Each cloud of rows lies close to a flat space through zero, with a little noise off it, and is much wider in some directions of that space than in others. After each cloud: how many dimensions does that space have?

[[-2.07  2.05 -1.07  1.74  4.21  0.83 -0.12 -1.39 -3.50 -1.81  0.30  3.23
   1.85 -1.79 -2.72  2.12  4.04  1.21  0.19]
 [ 3.47  0.02 -1.94  0.24 -0.01 -0.14  1.95  0.99 -2.37  0.43 -4.62 -0.96
  -1.71 -2.69  1.50 -0.52 -0.08 -2.54 -0.27]
 [-1.50  3.75  1.19 -2.25 -2.53 -0.65  2.26  1.92  0.52  0.80  0.58  1.09
   0.44  0.05  0.58 -1.39  0.75  2.95  3.43]
 [-3.14  5.72  0.15 -0.16 -0.12  0.06  3.63 -1.32 -5.03  2.50 -1.10  0.98
   2.75 -0.92  0.49 -2.98  0.96  4.68  3.13]
 [-2.04  4.09 -0.30  0.55  6.23  0.83  3.45 -3.19 -2.74  3.02 -3.41  3.86
  -0.34 -1.05 -1.54  1.13  6.45  4.31  0.42]
 [-3.36 -3.05 -2.10  1.70  4.14 -2.72 -2.50 -2.27  0.91  1.61 -5.57 -3.96
   4.34  0.06  1.63 -2.29  1.51 -0.26  0.75]
 [-1.42  2.63 -6.23  1.00  2.90  3.01  2.65 -1.47  1.41 -1.56 -4.73 -1.31
   2.39 -3.02 -1.87 -0.62  0.90  0.10 -1.81]
 [ 0.32  0.49  3.44 -3.16  0.71 -0.94 -0.27 -0.15 -1.21  1.13  6.26 -2.63
  -1.70  0.54  1.20 -1.11 -2.08 -3.68  0.42]
 [-3.75 -0.56 -3.93 -1.65 -4.93 -3.26 -1.43  0.48  2.80 -3.81 -2.01  0.24
   0.79  0.41  0.00 -1.93 -2.42  4.06 -1.03]
 [-1.75  1.70 -3.27 -3.61 -2.31  2.42  2.30  3.95 -0.04  0.74 -1.40 -2.11
   1.11 -1.31 -1.07 -2.51 -2.23  4.14 -4.15]
 [ 2.71  1.51 -2.85  0.11 -5.08  2.23 -4.12 -2.09  0.53 -5.88  1.94 -1.71
   2.63 -2.60  0.47  1.96 -2.76 -4.63  1.57]
 [ 1.69  0.50  0.09 -1.11 -2.13  0.26 -0.07  0.99  0.09 -1.25  1.67 -1.39
  -0.34 -0.87  0.94 -0.47 -1.95 -3.01  1.04]
 [ 0.40  0.46 -1.81 -2.29 -5.69 -1.61 -2.88 -0.45  0.78 -4.89  2.33 -1.07
   0.12 -0.99  0.69  0.10 -3.61 -2.02  0.37]
 [-0.88  1.35 -2.63  2.44 -1.29 -0.09 -1.88 -5.12 -0.45 -2.42 -2.19  2.54
   1.79 -0.25 -0.69  1.19  0.71  2.95  0.29]
 [ 2.47  0.60  0.97  0.67  0.06 -0.72 -1.74 -2.18  2.29 -2.56  1.55  1.52
  -1.25 -0.45  0.38  3.04  1.73 -4.47  3.48]
 [ 0.58 -0.45 -1.60  1.48  1.17  0.76  0.78 -4.21  0.84 -0.57 -0.15  0.87
  -2.13  0.72 -0.63  0.15 -1.29 -0.27 -3.10]
 [-2.02 -0.12  0.05  0.06  5.31 -0.52  0.05 -3.20 -2.48  0.71  0.75 -0.01
  -0.41 -0.08 -1.07  0.37  1.80 -0.35 -2.46]
 [-2.00 -3.44 -3.50  3.32 -3.14 -3.87 -0.28 -0.84 -0.03 -4.94 -0.54  1.80
  -1.60  1.64 -0.37 -2.04 -4.73  0.73 -2.88]
 [-1.22 -2.98  0.52  0.12  2.60 -1.72  2.83  4.78 -0.22  1.56  0.38 -2.67
  -0.96  0.63  0.04 -3.26 -1.89 -2.69 -0.80]
 [-2.61  0.04  2.51 -4.28 -1.96 -2.78 -1.66  4.39  0.70  2.95 -1.37  0.41
   1.71  0.95  0.86 -0.37  2.89  6.19  1.81]
 [ 3.22 -0.97  1.68 -0.24  5.44  1.74  2.93  0.87 -2.28  4.09 -0.82 -1.25
  -3.03 -0.89 -0.10  0.44  1.32 -2.97 -2.52]
 [ 0.95  0.52 -1.64  0.80 -4.37  0.43 -1.14  4.54 -3.88 -1.42 -4.39  0.83
   3.38 -2.21  0.27 -0.02  0.16  3.52  1.12]]
 => 11

[[ 0.48  0.78 -0.02 -2.28 -0.82  4.18  4.57 -3.88 -4.62 -1.09  2.93  0.46
  -2.30  0.32  5.47  1.43  5.66 -5.93  0.83]
 [-0.58 -3.53  2.69  1.47  3.95  3.74  3.26 -4.51 -2.52  5.50 -2.88 -0.71
   0.24  0.29  7.54  1.88 -4.67  3.38  1.46]
 [ 0.07  3.05  1.18 -0.89 -2.20 -3.18 -1.70 -1.93  1.96  2.02  2.62 -1.41
   4.33 -1.55 -3.93  2.61 -2.83  4.54  3.67]
 [-0.34  2.91  7.08 -1.20  2.51 -5.63 -5.45 -6.75  4.26  3.77 -3.84  5.38
  -4.32 -3.14 -3.68  0.94 -7.15  2.82 -0.38]
 [ 0.52 -5.01 -2.99 -0.15  1.89  1.48 -3.44  3.41  2.67  0.07  3.55 -2.83
   0.68 -0.02 -1.71 -3.19  1.13  4.45 -2.00]
 [-3.28  4.16 -6.17 -3.26 -0.63  0.34 -0.22 -0.85  0.84  1.72 -0.80 -6.02
  -0.63 -3.79  0.86 -2.14  3.65 -2.08 -0.43]
 [ 1.95 -0.94 -0.22 -3.47 -0.67  0.41  1.06  4.75  0.40 -1.95 -0.21 -1.93
   2.66  2.09 -2.52 -0.43 -2.74 -1.39  2.92]
 [-0.13 -2.04 -3.60 -1.31 -0.76 -7.20 -0.75 -1.04  1.10  0.21  0.58 -3.86
   0.61  0.24 -1.70  1.40 -0.24  0.38  1.13]
 [-0.07  0.55 -2.28  0.14  0.71 -7.77 -5.42  2.90  1.38 -1.08  0.61 -3.25
   4.54 -1.14 -4.63  0.83 -1.11 -1.62 -0.69]
 [-3.92  4.21 -3.08 -4.40 -1.54  0.86  2.02 -4.88 -0.30  2.62 -2.16 -0.61
  -6.31  1.79  6.45 -1.57  1.78  0.02 -2.01]
 [ 2.26 -2.50 -4.49 -2.00  0.60 -5.14 -0.27  1.96  0.29  1.40  7.79 -5.93
   2.43  0.56  2.45  3.06  1.38  0.64  2.62]
 [ 2.16 -1.77 -2.98  4.04 -6.00  1.21  2.67  2.28 -3.79 -1.67  4.66 -3.06
   8.30 -1.85  2.11  3.36  2.32 -4.50  0.73]
 [-1.55 -2.46 -0.91 -0.26  4.48 -4.44  0.50 -1.00 -3.14 -4.87 -1.39  0.93
   0.53 -4.00 -6.42  2.24  5.11  2.32  2.89]
 [ 3.43  0.36 -0.26  3.07 -2.87  2.36  6.23 -0.20  1.96  0.29  7.08 -0.08
  -1.01  2.77  5.67  1.54  0.59 -3.61  5.20]
 [-5.01 -2.63 -7.58 -2.06  0.33 -3.53  8.53 -2.62  0.60 -2.08 -7.36 -2.52
   1.29  2.35 -0.03 -3.56 -0.94 -2.14  5.28]
 [-2.48  3.31 -2.01 -0.40 -2.25 -1.10 -0.54 -0.10 -3.04  1.24 -0.28 -1.11
   1.99 -1.01  2.16  1.54  2.61  0.84 -2.60]
 [-0.86  3.32  0.26 -5.02  2.31 -4.18 -4.46  4.87  1.94 -0.08 -2.99  2.89
  -2.54 -1.68 -3.47 -1.23 -2.65  4.05 -2.03]
 [-0.62  0.75  0.79 -0.29  2.89  0.80 -4.63 -1.85  2.37  0.27 -1.32 -2.16
   2.43 -3.28 -3.00 -1.97 -2.76 -2.37  1.23]
 [-1.09  3.34  3.14 -2.81 -1.12 -2.78 -2.49 -4.03 -4.14  1.88 -1.36  2.61
   0.03 -1.29 -1.90  2.19  3.65 -2.79 -6.11]
 [ 2.18 -0.52  6.73  0.85 -0.32  2.34 -4.19 -2.78  0.37 -5.97 -1.57  3.34
  -3.55  5.61  1.05  0.92 -7.06 -1.90  3.38]
 [-3.75 -3.08 -4.27  0.07 -0.75  1.53  0.43  0.06  1.15 -3.23 -1.61  3.51
   1.33  4.59  6.46 -4.93 -4.66  1.64  0.48]
 [ 0.86  0.74  3.83  5.22  5.30 -1.27  1.26 -0.25  0.81  5.38  3.01 -2.21
   5.78  2.19  0.69  3.57 -2.47  3.52  3.74]]
 => 15

[[ 0.48 -3.73 -0.58  2.27 -1.92  1.18 -2.63  1.09 -0.13 -0.38 -1.78  0.29
   4.36 -0.18  0.70  0.68  3.52  0.51 -2.45]
 [ 0.22 -0.02 -2.81  1.35 -2.06  2.91 -1.63  0.23 -3.90  1.57  0.88 -0.66
  -2.18  0.57 -1.63 -1.10 -0.08  2.21 -0.41]
 [-2.33 -3.88  0.16 -2.64 -1.23 -0.41 -0.70 -1.02 -0.91 -0.23  0.30  1.08
   0.62  0.11 -3.29 -0.34  3.21  0.38 -1.77]
 [-1.56  3.78  2.13 -1.18 -0.22 -2.21 -1.03 -1.07 -2.48 -4.37 -2.04 -1.98
  -3.33 -0.80 -1.31 -2.80 -0.33 -2.88  4.75]
 [-0.02  1.56  1.89  3.40  0.78  0.26  0.02  0.43 -0.01 -1.38 -1.62 -0.49
   2.61  0.64  0.94  1.69 -0.34 -2.61 -1.00]
 [-0.64 -0.31  2.25  2.74  1.44 -0.66  1.59  0.24  1.77 -0.75  2.01  0.01
  -2.47  0.54 -0.25  0.56 -0.47 -1.82 -2.67]
 [-0.70  2.26  2.55 -0.78  3.99 -1.06  1.93 -0.18  1.37 -4.47 -0.69  4.28
  -0.15  0.22  3.46  0.74 -1.01  1.54  2.00]
 [ 0.44  0.22  0.59 -3.48 -0.37 -2.56 -0.07  2.59  1.17 -1.03  3.06  0.83
   3.08 -1.95  0.68 -3.66  1.65  5.20  1.11]
 [-0.48  2.56  1.54  3.34  0.27  0.64  0.79 -1.60 -2.22 -5.37 -1.34  0.10
   2.59 -3.09  1.22 -4.26 -0.04 -2.34 -1.20]
 [-1.06 -0.54 -0.56  1.22 -2.61  1.52 -0.91  0.37 -0.91  4.77  2.33 -3.33
   0.50 -0.85  0.53  2.30 -0.91  0.80 -2.12]
 [-2.56  1.41  0.05  1.40 -3.08  2.69 -1.12  2.27 -0.04  2.11  4.48  3.07
   5.55  1.75 -1.84  2.29  0.62  1.27 -3.82]
 [-3.96  0.40 -0.59  4.37 -0.61 -0.78 -1.44  0.20  0.80  0.60 -2.06  3.63
   4.59  1.34 -2.66 -0.51 -1.03 -5.38 -4.04]
 [-1.41  2.16  2.09 -1.88 -0.05 -3.19 -2.82 -0.02 -0.18 -2.50  0.13 -2.11
  -1.43 -3.23  0.43  2.94 -1.87  0.94 -1.38]
 [ 0.47  1.11 -1.96 -0.53  2.89  2.01 -1.56 -0.84 -1.57  2.73  0.75  1.88
   4.42 -3.50  1.20 -5.55 -0.66  1.03  2.33]
 [ 0.50 -4.45 -2.08  0.98 -1.63  1.46 -0.46 -1.35 -0.65  2.96  2.82 -3.18
   1.67 -0.88 -2.28  2.28  0.71  3.46 -2.79]
 [-2.86 -1.68 -1.29  2.43 -0.02 -1.55  2.37 -0.61  0.87 -1.20 -2.76  2.08
  -0.18  0.40  1.81 -0.83 -1.07 -0.62 -0.79]
 [-0.98 -2.14 -0.50 -0.80 -1.35  0.09 -2.04  1.26 -1.78  1.94 -0.34 -2.72
   1.42 -0.82 -2.00  0.95  2.86 -0.87 -0.83]
 [-0.22 -3.60  0.01  1.25 -4.83  1.45 -0.97 -3.37 -0.42 -0.80 -1.15 -1.06
  -1.76  0.98  0.22 -1.01  1.59  0.06  1.58]
 [ 3.17  0.57  1.69 -3.18  3.39 -1.51  0.10  0.69 -1.17  0.55 -2.37  0.91
   7.63 -1.98 -0.05 -3.66  0.81  1.52 -3.31]
 [ 1.32 -0.17  0.12  4.45 -1.15 -0.29 -3.55  1.15  0.12 -1.76  0.36 -2.55
  -1.80  0.28 -1.20  1.37 -0.18 -0.29  0.37]
 [-0.45  3.48 -0.93 -2.04 -0.47 -1.09 -2.46  0.83  0.24  0.58  1.83  2.23
  -1.76 -0.88 -1.82 -1.99 -2.45  0.34 -0.30]
 [ 0.09  3.92 -0.49  2.32  1.96 -0.05 -4.60  1.57 -1.96  3.47 -2.00  4.22
   0.03  0.73  1.07 -5.40 -4.36  1.56  1.55]]
 => 16

[[ 0.89  0.35  2.03  1.52  0.14 -0.05 -0.29  0.69 -0.54  1.17  1.30  0.77
  -1.61  1.15  0.56  0.42 -2.70 -0.45 -1.98]
 [-2.50  2.38 -1.64 -1.38  1.03  1.61 -1.62  0.50  1.74 -1.99 -1.77 -1.54
   2.61 -1.76  1.13  1.19 -0.05 -1.46 -1.11]
 [ 0.16 -0.15 -0.03  0.05  0.10  0.15  0.08  1.11  0.13  0.57 -1.48  1.14
   1.77 -1.27  0.99  0.11  0.70 -0.10  1.23]
 [-0.43  0.92  1.32 -0.29  0.80 -0.17 -0.16 -0.71  0.97 -1.49 -0.34 -0.55
  -0.27  1.77 -1.10 -0.50  0.56 -0.18 -0.58]
 [ 1.85 -1.84  0.11  1.85 -0.99 -1.11  0.63  1.10 -0.78  1.81 -1.32  2.57
   1.21 -1.75  1.75 -0.49  1.36 -0.82  1.32]
 [ 4.53 -1.99  5.57  3.30  1.04 -0.33  1.38  1.39 -0.31  2.10  2.00 -0.50
  -2.98  2.23  0.21 -1.27 -2.28  3.64  1.38]
 [ 0.27  0.48  3.06  1.15  1.11  1.23 -0.91  1.90  0.12  0.91 -0.52 -0.19
   1.15  0.22  2.48  1.02 -4.42 -0.35 -2.34]
 [-2.32  1.66 -2.15 -2.45  0.30  0.80 -0.35 -0.22  0.44 -1.09 -0.18 -0.44
   0.95 -0.31 -1.41  0.46  0.93  0.25  0.82]
 [ 0.23 -0.92 -1.28 -0.11 -0.56 -1.17  0.24  0.15  0.37  0.48 -1.56  1.94
   0.74 -1.24  0.62  0.29  2.89 -1.58  0.89]
 [ 3.05 -0.33  0.14  1.75 -0.92 -1.12  1.82 -0.72 -0.92  0.50  2.28  0.90
  -2.99  0.74 -2.90 -2.91  3.32  3.57  4.36]
 [-0.51  0.27  0.25 -0.76  0.43  0.58 -0.18  0.60  0.24  0.36 -0.71  0.03
   0.80 -0.31  0.73  0.78 -0.93  0.15 -0.16]
 [-1.52  1.67 -0.36 -1.97  0.81  0.43 -0.27 -1.04  1.21 -1.86 -0.81 -0.79
   0.30  0.96 -1.28  0.00  1.19  0.47  0.22]
 [-1.63  0.44  0.15  0.03  0.40  0.59 -1.52  0.08  0.47 -0.90 -1.39 -0.91
   1.91 -0.49  2.23  1.26 -2.17 -2.91 -3.57]
 [-2.26  1.25 -5.11 -1.37 -1.43  0.11 -1.10 -1.35  0.44 -1.31 -0.80 -0.10
   0.64 -2.84  0.72  1.10  2.23 -2.69 -1.15]
 [ 0.51  1.58 -1.53 -0.15 -0.66  1.29  0.24  0.42 -0.43  0.93  0.50  0.67
  -0.44 -1.89  0.47  0.05 -0.30  2.38  1.89]
 [ 0.37  0.23  0.04  0.14 -0.18 -1.39 -0.01  0.36  0.87  0.66 -2.50  3.77
   0.48 -0.37  1.09  0.65  2.55 -2.45 -0.18]
 [-2.75  1.96 -2.04 -1.15 -0.16  1.12 -1.41  0.71 -0.17 -0.43 -1.58  0.90
   3.10 -1.89  1.28  1.15 -1.09 -2.38 -1.64]
 [-0.65 -0.56 -0.08 -0.06  0.37 -0.09 -0.29  0.47  0.06 -0.29 -0.04 -0.62
   0.94 -0.14 -0.04  0.25 -0.12 -1.03 -0.41]
 [-2.55  0.52 -1.89 -2.19  0.03  0.33 -0.92 -0.46  0.67 -1.07 -2.40  0.12
   2.62 -1.06  1.16  1.37  0.36 -2.27 -1.46]
 [ 0.73 -0.47  0.33  1.68  0.11  1.13 -0.41  0.23 -0.45 -0.62  1.18 -3.11
   0.39 -1.03  0.99 -0.82 -1.93  1.09 -0.21]
 [ 1.38 -1.07 -1.91  1.18 -0.95 -0.49  0.77  1.45 -0.84  1.55 -0.17  1.86
   1.13 -2.92  0.26 -0.76  2.90  0.52  3.71]
 [-0.29  0.08  1.55 -0.01  1.49  1.36 -0.22  2.45  0.01  0.56  0.20 -1.12
   1.97 -0.37  0.24  0.24 -2.05  1.36  1.27]]
 => 9

[[ 0.13 -0.34  0.12  0.33 -2.18 -0.21  1.21 -2.25 -3.47 -0.14  1.45  0.96
  -0.13 -1.79  0.25  2.08 -0.89 -1.11  1.97]
 [ 1.48 -3.23 -2.40  1.80 -1.65  1.54 -1.27  0.18 -5.45  0.21  0.46  1.15
  -3.36 -1.08 -1.32  3.65  3.60  1.85  2.46]
 [ 2.05 -3.02 -0.38  0.92 -2.85 -0.29  0.47 -2.54 -4.33  0.49  1.53  2.36
  -1.63  0.23 -0.62  3.64  1.78 -0.34  3.22]
 [ 0.15  0.43  1.19 -0.22  0.23 -0.35 -0.55  1.00  3.57 -0.32 -0.36 -1.05
   0.94  0.87  1.49 -2.60 -0.58 -0.48 -1.70]
 [-1.04  1.71 -1.20  1.97  1.80 -0.07 -1.41  1.74  1.38 -0.51 -0.87 -0.59
  -0.60 -1.81 -0.72 -0.67 -0.09  1.28 -2.35]
 [ 3.51  0.23  1.75  0.07 -4.68 -1.76  0.12 -0.48  2.68 -1.52  1.05  0.36
  -2.64  0.44  2.52 -1.79  0.67 -0.55  0.06]
 [-0.28  2.13  2.43 -0.73  1.10 -1.43  0.77 -0.15  6.62 -1.40 -0.01 -1.43
   2.39  0.76  1.83 -4.18 -3.10 -1.50 -2.80]
 [-0.15  1.88 -0.29 -0.44 -2.01 -0.88  1.35 -1.50 -3.08  0.33  0.72  1.19
  -0.94 -1.73 -0.57  1.95 -0.63 -0.33  1.50]
 [-1.42  0.47 -2.50 -0.58  2.18  1.62 -0.28  1.82 -1.19  0.07 -0.25 -0.44
  -1.04 -0.84 -1.90  0.43  0.68  2.19  0.45]
 [-0.44 -0.69 -2.36  0.13  0.86  1.83 -0.92  1.88 -2.25  0.00 -0.07 -0.36
  -2.00 -0.94 -1.34  0.95  1.80  2.17  0.85]
 [-0.05 -0.11 -0.13  1.55 -0.76 -0.36 -0.83 -0.02 -0.40  0.41  0.21  0.67
   0.15 -0.72  0.39  0.57 -0.08 -0.30 -0.59]
 [-2.35 -0.05 -1.28  1.78  3.29  0.01 -0.90 -0.73 -4.42  2.48 -1.96  1.46
   1.96 -0.40 -3.01  4.05  0.50  0.09 -0.30]
 [ 1.53 -1.31  0.57 -0.47 -2.65 -0.43  1.10 -1.64 -0.67 -0.49  1.78  0.89
  -0.78  0.39  0.90  0.57 -0.10 -0.84  2.00]
 [-0.52 -1.86  2.07  2.01  2.01 -0.54 -0.95 -1.61  1.11  0.46 -1.35 -0.43
   3.94  0.92  1.10  0.01 -0.82 -2.42 -1.93]
 [ 1.08 -0.04  0.51  0.92 -2.25 -0.73 -0.07 -1.10 -1.71 -0.13  0.21  0.76
  -0.90 -0.98  0.71  1.15  0.42 -0.54  0.55]
 [ 1.63 -3.99 -0.98  0.75 -0.17  1.26 -0.83 -0.78 -4.62  0.45 -0.77  0.87
  -1.77  1.18 -1.38  3.54  3.84  0.97  2.46]
 [-0.17 -0.37 -0.59 -1.58  1.33  1.52 -0.15  1.85  0.89 -0.57 -0.56 -1.44
  -0.82  0.86 -0.20 -1.39  1.06  1.35  0.17]
 [ 0.71 -0.27  1.16 -0.51 -1.69 -0.52  0.88 -1.34  0.28 -0.03  0.86  0.41
   0.67  0.41  1.19 -0.20 -0.94 -1.33  0.69]
 [ 1.93 -0.63  2.79  1.34 -1.66 -3.01 -0.07 -2.82  2.16  0.86 -0.14  1.90
   1.83  2.23  1.16  0.46 -0.46 -2.68 -0.94]
 [ 1.90 -1.29  2.16  0.57 -1.40 -1.48  0.95 -3.05 -0.06 -0.97  0.22  0.67
   0.42  0.57  0.85  0.87 -0.16 -1.84  0.78]
 [-0.28 -2.06 -0.46  1.36 -0.61  1.27 -1.52  0.57 -2.55  1.00 -0.30 -0.03
   0.51 -0.22  0.73  1.20  1.13 -0.18  0.04]
 [-0.24  1.34 -0.06 -1.35  0.51  0.19  1.08  0.10  0.69 -1.12  0.05 -0.71
  -0.69 -0.53 -0.41 -0.86 -0.54  0.55  0.34]]
 => 8

[[ 1.13 -0.65  0.33  4.05 -1.92  0.65 -0.53 -2.02  0.04 -2.94  1.21 -0.26
  -0.89 -0.66 -2.07 -0.16 -0.80  3.06  1.63]
 [-0.38  1.52 -1.02 -0.61  1.33  3.10  2.57 -1.03  2.45 -0.94 -3.74 -0.87
   1.29  0.39  2.13  0.35  0.45  2.53  0.49]
 [ 0.88 -0.86  0.00 -0.75  0.77 -0.82 -1.81 -1.79  1.29  1.65  0.17  1.83
  -1.38 -0.19  1.04 -1.02  0.29  1.55 -0.76]
 [-2.70 -0.03 -1.91  1.65  0.28  0.70  1.78 -2.59  0.24 -0.83 -0.34  0.72
   1.74  1.11  2.50 -0.89  0.18  3.37  1.03]
 [ 0.62 -2.23 -1.32  3.20  0.66  1.52 -1.66  0.89 -0.86 -4.66 -0.90  3.71
  -3.84 -2.21 -1.51  1.72 -0.69  0.08  1.14]
 [ 0.95  1.41  0.67  3.94  0.43  1.47 -1.21  0.69  1.15  1.06  0.66 -0.91
  -2.27  1.82  0.30  0.12 -1.97 -3.51  0.43]
 [-1.43 -2.26  0.10 -0.49 -1.66  1.61  1.05 -0.78  0.65  0.96  1.88  1.31
  -0.75 -0.04 -1.60 -1.28 -1.26  0.91  2.46]
 [-1.42  2.66 -1.11 -0.02  0.56  0.76  0.81  1.66  2.80  1.05  3.37  3.71
   1.09 -3.51  0.92 -0.20  0.51 -1.97  3.23]
 [-2.17  1.10  3.16 -2.00 -1.58  1.08 -0.43 -0.80 -1.95  0.84  1.94  3.70
  -0.35 -5.16  6.47  2.94 -3.12 -0.09 -0.94]
 [ 1.47  1.23 -2.18  1.57 -3.20 -1.64 -3.36 -3.65 -0.18  6.56  0.09  3.87
   0.59 -2.14  1.26  0.57 -1.98  2.80  1.36]
 [ 2.01 -0.82 -2.19 -6.59  2.28  4.07 -2.29  1.59  0.75  3.05  0.66  2.25
  -0.69 -0.93  3.01 -1.56 -1.58 -1.52  1.25]
 [-1.11  1.10 -0.96 -0.63  0.36 -0.44 -2.45  0.58  3.66 -2.05 -0.77  2.81
  -1.42  3.66 -0.81 -1.69  1.30 -3.81  0.43]
 [-0.77  0.01 -0.07 -4.74 -0.93  2.58  1.48 -0.20 -0.79  0.17  1.55 -1.57
   0.35 -2.88 -1.80  0.14 -3.01  0.97 -1.87]
 [ 2.51  3.18  4.73  0.98  0.61  0.67  1.70  0.88 -2.41 -2.63  7.79 -3.08
  -1.64 -2.71 -0.33  0.88 -1.33 -0.55  1.11]
 [-1.94  2.83 -2.52  0.23  1.18 -2.23  1.76  0.57 -0.92  7.51  3.85  2.58
  -1.30 -0.74  0.24 -0.03 -1.57 -2.44 -0.21]
 [-3.76 -0.64  0.94 -0.52  1.25  2.26 -2.71 -3.46  1.48  0.15  0.86  2.14
   0.50  1.19 -0.75  3.85 -1.18  1.36 -2.85]
 [ 0.16  0.90 -1.16  0.56 -0.58  1.47  2.49  0.35 -0.11 -1.27 -1.69  0.31
  -1.29  1.12 -2.78  3.09  0.01  1.64  0.06]
 [ 2.44  1.29  2.80 -0.99  1.38  2.19  1.31  1.68 -0.49 -0.27  1.96 -3.69
   1.37  0.80 -0.68  2.13  1.18 -0.34  1.49]
 [-1.35 -0.64  2.71  0.65 -1.74 -2.69  2.29  1.27 -2.40 -0.28  0.21 -1.51
   3.96 -3.85  2.08 -0.27  1.57  0.00  1.26]
 [-3.07  3.95 -2.19  0.76 -2.63 -0.52  0.70 -0.35 -3.32 -1.76  3.61  3.00
   2.38  0.57  3.07  2.47 -0.52  0.77  1.79]
 [-0.32 -3.06 -2.25  0.45 -1.46  2.38 -0.72  2.22  0.42 -3.89 -3.25 -1.96
   3.03 -0.55  3.05  0.80  0.15  2.61 -1.62]
 [-0.87  1.85 -0.02 -0.98  0.91  0.68  1.00 -0.96 -2.77 -0.89  0.10 -1.07
   0.09 -0.21 -0.18 -0.77 -1.80 -1.79  0.88]]
 => 16
